The rows are grouped in 2 ways, from coarse to fine. Each group lies inside one group of the grouping before and may be the whole of it. The rows also spread widely along 4 directions, which tell nothing about the answers.
In the rows, zero is written as 128.
Some rows, each with its group in each grouping after it:
[106 129 114 131 124 117 130 147 122 120 107 104 178 192 114 142  81 124
  80]
z222 z83
[ 93  79 151 117 110 128 126 109 109 122 119 148 170 170  87 153  79 160
  78]
z222 z822
[116 109  89 154 134 140 127 126 117 115  80 134 171 174 107 145  91 119
  77]
z866 z471
[110 102 126 120  95  91 101 129 117  97 106 135 205 190 134 168  83 150
  74]
z680 z508
[ 98  80 145 131 108 123 119 121 126 125 121 145 168 160 102 155  67 163
  92]
z222 z664
[ 99  91 113 131 128 141 122 122  97 117 106 115 171 183 110 143  78 127
  63]
z866 z393
[112  89 134 104 110 106 124 118 126 122 111 145 188 166 113 154  69 154
  89]
z680 z559
[119 106 113 134 112  97 109 141 111  98  83 125 204 175 126 169  81 130
  64]
z680 z36
[108 102 103  99 128 127 137 139 119 112  96 128 170 176 123 146  85 136
  93]
z680 z704
[118  98 141 132 120 109  92 128 117 120 105 124 199 185 138 150  76 146
  66]
z866 z395
[110  77 143 127 132 155 109 100  98 124 100 131 164 161 101 146  78 134
  57]
z866 z395
[104  98 127 130 104 107 130 116 103 117  97 133 189 176 115 148  79 145
  79]
z680 z559
[105  93 109 110 130 115 115 143 150 131 120 124 171 181 124 138  70 146
  76]
z866 z393
[ 94  69 154 113 116 109 100 123  87 116 108 109 194 172 120 148  81 157
  59]
z680 z36
[112  81 111 142 141 144 120 104 107 116 100 152 157 157  92 137  80 145
  74]
z866 z471
[113 115 107 108 136 134 148 131 152 128 118 145 149 157  93 140  74 133
  92]
z222 z83
[ 84 101 109 112 125 125 141 138 125 118 108 118 168 197 103 135  87 144
  89]
z222 z822
[116  96 123  93 122  94 114 148 131 114 111 131 194 187 150 152  78 160
  95]
z680 z704
[ 90  92 146 102 129 123 119 130 116 134 135 107 174 181 117 122  79 168
  86]
z222 z83

New rows, each followed by its group in each grouping:
[121 103 105 116 121 110 137 143 176 125 113 157 160 155 110 160  64 148
 105]
z222 z664
[ 99  88 114 119 128 134 118 129 116 122 110 129 168 179 111 139  73 136
  71]
z866 z393
[127 100 106 120 119 110 138 146 189 123 119 178 164 149 102 170  65 143
 104]
z222 z664
[114 106 123 120  99  85 118 129 119 120 102 138 210 186 128 159  75 153
  83]
z680 z559
[118 124 104 121 130 102 124 148 151 121 119 130 177 177 122 146  75 140
  91]
z222 z83
[102  93 110  94 135 125 150 135 164 121 123 138 149 181  93 146  84 154
  96]
z222 z822
[118 104 142 134  90 103 109 118  83  98  88 144 211 173 131 177  78 141
  69]
z680 z704
[111  80 141 108 106 121 112 123  82 110 101 126 190 181 129 155  79 148
  77]
z680 z704
[119  84 120 112 130 121 121 128 128 110  96 145 181 157 105 161  79 132
  66]
z680 z36
[ 96  84 145 120 106 109 118 133 140 133 129 146 173 167 112 153  68 166
  97]
z222 z664
[117 110 105 131 121 114 140 137 156 113 104 160 168 176  91 170  75 137
  92]
z222 z822
[ 92  95 105 141 134 151 124 119  93 115  97 108 157 186 107 133  83 124
  66]
z866 z393
[ 93  63 167 101 102 116 112  99  90 127 122 133 190 168 114 145  79 175
  82]
z680 z559
[121  81 125  69 126 124 126 127 140 122 117 156 171 158 122 156  75 155
  95]
z680 z704
[105 106 104 139 145 160 129 119 110 112  79 116 159 181 110 145  86 112
  65]
z866 z395
[123 103 104 118 117 132 144 126 108  99  84 147 172 169 115 160  86 120
  80]
z680 z704
[120  83 132 132 112 123 105 119 127 115 120 155 170 164 109 164  66 145
  59]
z866 z393
[125  94 136 114  96 106 113 112 122  91 104 173 190 162 110 182  76 138
  69]
z680 z508
[113 105 105  95 115 106 128 138 145 101 109 134 179 187 127 155  85 142
  89]
z680 z508
[106  75 128  91 116 138 131 102 123  97 109 159 166 159  97 160  86 142
  79]
z680 z508
[119  98  99 104 133 108 123 150 142 113 106 133 184 165 126 153  83 127
  77]
z680 z36
[106 105 115 132 110 129 150 116 112 107  83 141 179 166 107 152  85 128
  89]
z680 z559
[116 116  94 154 115 124 143 125 146 112 100 162 158 151  93 172  69 116
  92]
z222 z664
[115 118  89 148 119 130 130 138 126 106  83 127 172 178 113 147  76 104
  73]
z866 z393
[122 116 118 124 127 128 144 128 140 117 117 149 162 159  96 150  72 134
  80]
z222 z83
[ 95  76 157 118  98 132 111  99  72 100 104 134 189 178 106 159  93 154
  62]
z680 z508
[109  94 140 106 101 104 103 119 112 101 113 137 201 184 131 166  80 158
  72]
z680 z508
[ 97  95 103  85 123 125 132 131 131 106 106 114 171 184 121 144  92 138
  91]
z680 z508
[105  92 132 121 117 136 139 109 118 113 109 158 159 168  74 161  82 145
  77]
z222 z822
[121 101 112 116 109 119 131 115 141  97  96 174 176 160 109 177  83 127
  75]
z680 z508
[ 90  73 138  85 113 129 120 115 104 108 123 129 174 183 115 140  90 157
  76]
z680 z508
[ 94  86 114 104 132 140 154 125 141 121 112 144 149 180  84 141  85 144
  93]
z222 z822
[107 108 140 119 118 112 111 130 114 128 132 120 182 178 114 138  77 151
  81]
z222 z83
[ 96  79 118 137 125 153 122 110  90 118 100 125 153 177  94 141  81 121
  62]
z866 z393
[111  91 106 111 130 122 122 135 138 120 120 131 166 176 114 146  71 139
  80]
z866 z393
[107 113 110 123 101 107 122 135 110  94  93 125 197 196 130 163  84 129
  76]
z680 z508
[111  89 136 106 104 107 130 111 128 116 109 150 187 159 114 154  73 157
  86]
z680 z559
[108  97 134 115 108  94 117 140 143 120 122 144 199 198 112 158  70 163
  79]
z222 z822
[111  85 164 100 122 114 112 124 132 133 148 145 177 158 104 146  62 172
  79]
z222 z83
[106  81 138 122 133 136 103 116 107 122 103 120 176 177 117 143  75 149
  69]
z866 z395
[ 98  74 152 100 110 109 118 113 103 128 117 130 191 177 120 143  76 163
  78]
z680 z559
[135  96 123 130 117 103 115 129 129 107  92 165 188 145 113 184  68 122
  63]
z680 z36
[118 128 114 117 128 101 125 152 149 120 118 116 182 178 122 142  81 144
  89]
z222 z83
[114 105 113 108 111  90 130 137 142 120 105 127 198 184 133 150  75 147
 100]
z680 z559
[ 96  87 126 102 124 123 137 130 139 123 121 140 169 184  95 142  78 158
  93]
z222 z822
[118  95 104 140 129 122 109 127 132 116 103 151 176 172 120 152  74 148
  79]
z866 z471
